The groups are shells around one centre, one inside the other: the same stretched ball of 4 dimensions in 10 sizes.
(in the rows, 128 means zero)
Known rows, each followed by its group:
[138 152 137 132 125 127 165 124 134 128 130 119 139 132 129 126 132 139]
vib
[145 164 143 127 127 128 162 117 125 140 121 122 156 127 139 123 135 141]
dubop
[114 111 130 152 197 163 147 169 112 141 147 104 128 106 128 198 100 152]
tos
[197 150 108 104  97 144 192 140 103 141  87 148 136 179 135  57 143 138]
Poral
[126 145 132 148 142 127 157 129 127 138 131 110 141 117 123 145 123 143]
vib
[196 134  97 114 128 160 185 162  79 159  79 144 137 170 135  76 129 146]
bugog
[ 75 136 157 168 174 123 135 126 156 121 176  86 135  80 118 214 110 144]
bil
[140 150 125 145 144 130 157 131 108 155 112 116 152 120 128 131 123 146]
rebup
[170 152 119 122 120 139 175 135 106 147 100 133 145 150 134  94 134 142]
fazom
[185 119 105 116 168 183 175 183  70 163  92 139 137 154 144 119 115 153]
Poral
[174 122 103 128 161 169 172 173  77 163  94 132 136 148 135 118 115 151]
vib
[ 45 167 183 183 168  92 118  87 176 122 189  71 160  48 119 233 116 142]
tos
[189 119 101 111 146 176 184 178  83 149  94 143 125 169 138  99 122 147]
pipet
[147 113 114 140 188 173 159 179  86 158 116 119 133 126 134 162 104 154]
bil
[153 145 122 136 151 144 161 143  96 159 105 122 152 127 135 128 121 148]
vib
[142 123 128 136 188 170 154 168  93 155 123 117 143 118 141 170 107 153]
Poral
[153 157 136 124 133 137 165 128 115 144 115 125 153 133 140 119 132 143]
rebup
[175 137 112 124 150 160 171 158  82 162  92 134 147 146 140 111 122 149]
rupad
[157 140 119 138 173 157 156 155  76 175  96 123 160 120 141 140 114 154]
tos
[126 133 132 151 192 155 144 155  94 164 124 108 154  99 137 181 105 154]
rebup
[103 167 161 149 139 110 145 102 152 127 152 101 155  96 130 166 130 140]
fazom
[163 128 112 124 128 149 179 153 116 130 117 130 120 158 125 107 127 141]
dubop
[106 153 157 149 170 132 140 124 131 141 148 101 157  91 137 186 118 147]
rebup
[221 126  83 106 141 181 190 182  49 177  56 155 140 181 143  64 124 152]
tos
[187 142 102 118 110 144 186 146  98 147  88 141 134 169 129  70 136 141]
pipet
[149 142 122 132 123 133 172 135 125 131 121 123 131 143 123 113 130 140]
bugog
[ 85 142 160 157 169 126 139 124 153 121 171  92 140  87 126 204 115 143]
bugog
[178 125 107 119 153 169 176 170  85 154  98 136 134 155 138 113 120 149]
fazom
[170 128 105 127 133 152 178 158 100 144 103 132 127 157 126 103 125 144]
bugog
[128 153 134 147 138 123 156 122 125 143 126 111 148 116 125 139 126 143]
fazom
[183 140 109 117 130 154 179 153  90 153  91 139 140 159 137  90 130 145]
rupad
[106 160 155 151 156 121 142 114 136 139 145 101 158  93 133 174 123 144]
rupad
[195 116  91 115 146 176 186 182  73 157  84 144 125 172 134  91 120 149]
bil
[189 136 108 108 119 157 187 155  99 141  95 144 130 172 136  80 134 142]
dubop
[ 84 179 172 157 127  90 139  81 172 118 165  92 159  84 124 172 134 136]
pipet
[ 88 176 169 155 126  93 142  84 170 118 163  94 156  89 124 168 135 136]
dubop
[105 158 148 156 144 113 146 111 141 135 145 100 151  98 124 164 124 142]
rupad
[ 61 140 164 174 172 114 131 117 169 114 188  79 135  72 115 224 111 142]
pipet
[115 136 137 157 189 147 140 147 103 160 130 103 155  92 133 187 106 153]
bil
[201 139  93 113 108 150 192 153  87 153  76 147 133 180 130  57 136 142]
Poral

New rows, each followed by its group:
[191 110  93 118 174 189 177 194  58 170  83 141 133 159 141 115 110 155]
pipet
[226 118  80  99 142 190 195 192  49 172  59 159 132 190 144  63 123 151]
Poral
[135 160 133 142 121 116 161 114 129 139 122 115 148 124 124 121 133 140]
dubop
[ 40 157 179 188 184 100 114  98 169 127 191  67 157  42 118 248 108 145]
Poral
[ 77 147 164 158 147 112 143 110 176 103 183  90 131  91 118 196 123 137]
tos
[ 50 140 171 178 180 113 125 115 173 112 196  74 137  62 116 240 108 143]
tos
[139 134 120 145 154 142 160 146 108 149 119 116 139 124 125 141 117 147]
vib
[ 73 160 161 174 149  97 134  98 163 125 168  84 150  76 115 193 121 141]
Poral
[168 118 111 122 161 173 173 175  91 147 109 132 128 150 137 129 116 149]
dubop
[ 56 165 179 171 141  89 132  85 192 103 193  79 144  71 115 207 126 135]
tos
[ 98 142 152 152 155 126 147 125 151 120 162  99 136 101 124 183 119 142]
rupad
[146 126 119 135 149 150 167 155 114 137 124 121 127 138 126 136 119 145]
vib
[119 149 138 153 162 130 146 129 116 152 129 105 155 101 129 163 117 148]
rupad
[169 163 128 114  96 126 180 118 127 130 109 135 142 158 134  80 146 136]
Poral
[124 148 145 135 128 126 162 122 149 116 148 113 133 126 127 143 131 137]
rebup
[109 151 144 160 172 128 139 126 116 156 133 100 161  88 131 180 114 150]
rebup
[ 88 156 165 155 156 117 139 111 157 122 167  94 148  87 128 192 122 141]
fazom
[167 138 110 132 151 153 167 154  84 165  93 129 148 139 134 115 120 150]
fazom
[110 121 132 154 170 144 152 151 130 130 151 103 124 110 120 181 109 146]
rebup
[111 135 141 146 142 129 158 131 151 115 157 105 124 118 119 163 122 139]
dubop
[155 124 109 140 168 160 162 165  85 162 104 122 139 131 130 138 111 152]
rupad
[137 107 115 142 181 168 161 177 102 143 130 116 121 128 126 166 105 151]
pipet
[104 149 145 156 146 118 148 118 143 130 149 100 143 102 121 167 122 142]
vib
[147 149 127 138 149 139 159 137 103 156 110 120 153 123 134 132 123 147]
vib
[125 160 143 142 128 117 157 113 138 133 134 111 149 116 127 138 131 140]
vib
[149 123 117 132 148 154 170 158 114 134 125 123 123 143 126 133 119 144]
bugog
[178 129 103 122 135 157 180 161  92 150  95 136 130 160 130  97 125 145]
rupad
[ 64 172 176 175 163  96 122  89 160 134 170  79 168  57 125 212 119 143]
Poral
[ 87 158 165 159 163 116 135 110 150 131 162  92 155  80 129 196 119 144]
rupad
[116 124 133 152 179 149 149 154 118 140 143 105 134 107 126 182 108 149]
vib
[161 149 124 124 125 139 172 135 113 141 110 129 142 145 134 107 133 142]
vib
[147 128 119 132 140 147 171 151 120 131 126 122 123 143 125 129 123 143]
bugog
[ 94 163 157 159 143 106 142 102 152 130 154  95 153  90 123 173 126 141]
fazom
[172 151 122 122 147 153 167 145  86 165  92 132 159 138 145 112 126 149]
tos
[ 94 132 147 161 187 140 138 141 130 138 157  94 141  87 127 206 106 149]
rupad
[135 141 127 141 136 132 164 134 127 134 129 116 134 130 123 133 125 142]
vib
[145 121 114 144 175 160 158 166  91 157 115 118 137 125 129 153 108 152]
vib
[178 118 102 119 145 168 181 173  91 145 101 137 122 163 131 107 120 146]
bil
[100 118 140 158 205 158 138 161 116 144 154  97 137  90 130 215  98 153]
tos
[157 117 112 127 153 163 173 168 106 137 120 127 120 149 129 130 118 146]
rebup
[ 77 149 162 163 149 109 141 108 172 110 178  88 135  88 117 195 121 138]
rebup
[ 95 147 145 169 177 124 134 125 124 151 143  92 157  80 124 193 110 149]
pipet
[120 147 133 159 170 132 144 134 105 162 122 104 158  97 128 166 113 151]
tos
[113 164 153 148 147 118 146 110 135 140 139 104 160  98 133 161 126 143]
fazom
[ 37 151 183 184 182 103 117 101 181 113 203  67 147  47 117 252 109 143]
tos
[141 147 128 143 159 141 154 139 100 160 112 116 156 115 134 144 119 149]
fazom
[199 116  89 111 130 171 192 178  83 147  87 147 117 182 130  78 125 145]
tos
[ 85 164 174 150 142 108 141  98 172 111 175  94 148  89 129 187 129 137]
tos
[139 119 116 147 185 162 154 169  89 160 117 114 139 118 130 164 105 154]
fazom
[158 119 114 127 158 165 171 169 102 141 118 127 125 146 132 134 116 147]
bil
[ 51 163 188 170 171 103 122  94 179 114 194  76 156  55 127 235 118 141]
Poral
[145 159 137 129 120 125 166 119 129 134 122 122 147 134 132 116 136 139]
fazom
[168 141 110 126 111 136 181 139 115 136 106 132 128 160 123  87 134 139]
tos
[ 93 130 148 162 197 145 134 146 123 144 155  93 145  82 130 214 102 151]
bil
[ 98 123 138 159 164 134 150 142 145 120 163  98 121 106 115 187 112 143]
Poral
[179 147 114 120 134 150 174 146  88 159  89 136 150 150 139  96 129 146]
bugog
[177 138 112 119 138 156 176 154  91 153  96 136 141 153 137 101 127 146]
vib
[125 177 150 139 104 100 159  91 151 126 134 112 154 119 126 120 143 135]
Poral
[ 52 180 188 174 149  84 122  74 183 117 186  75 165  55 123 215 126 138]
Poral
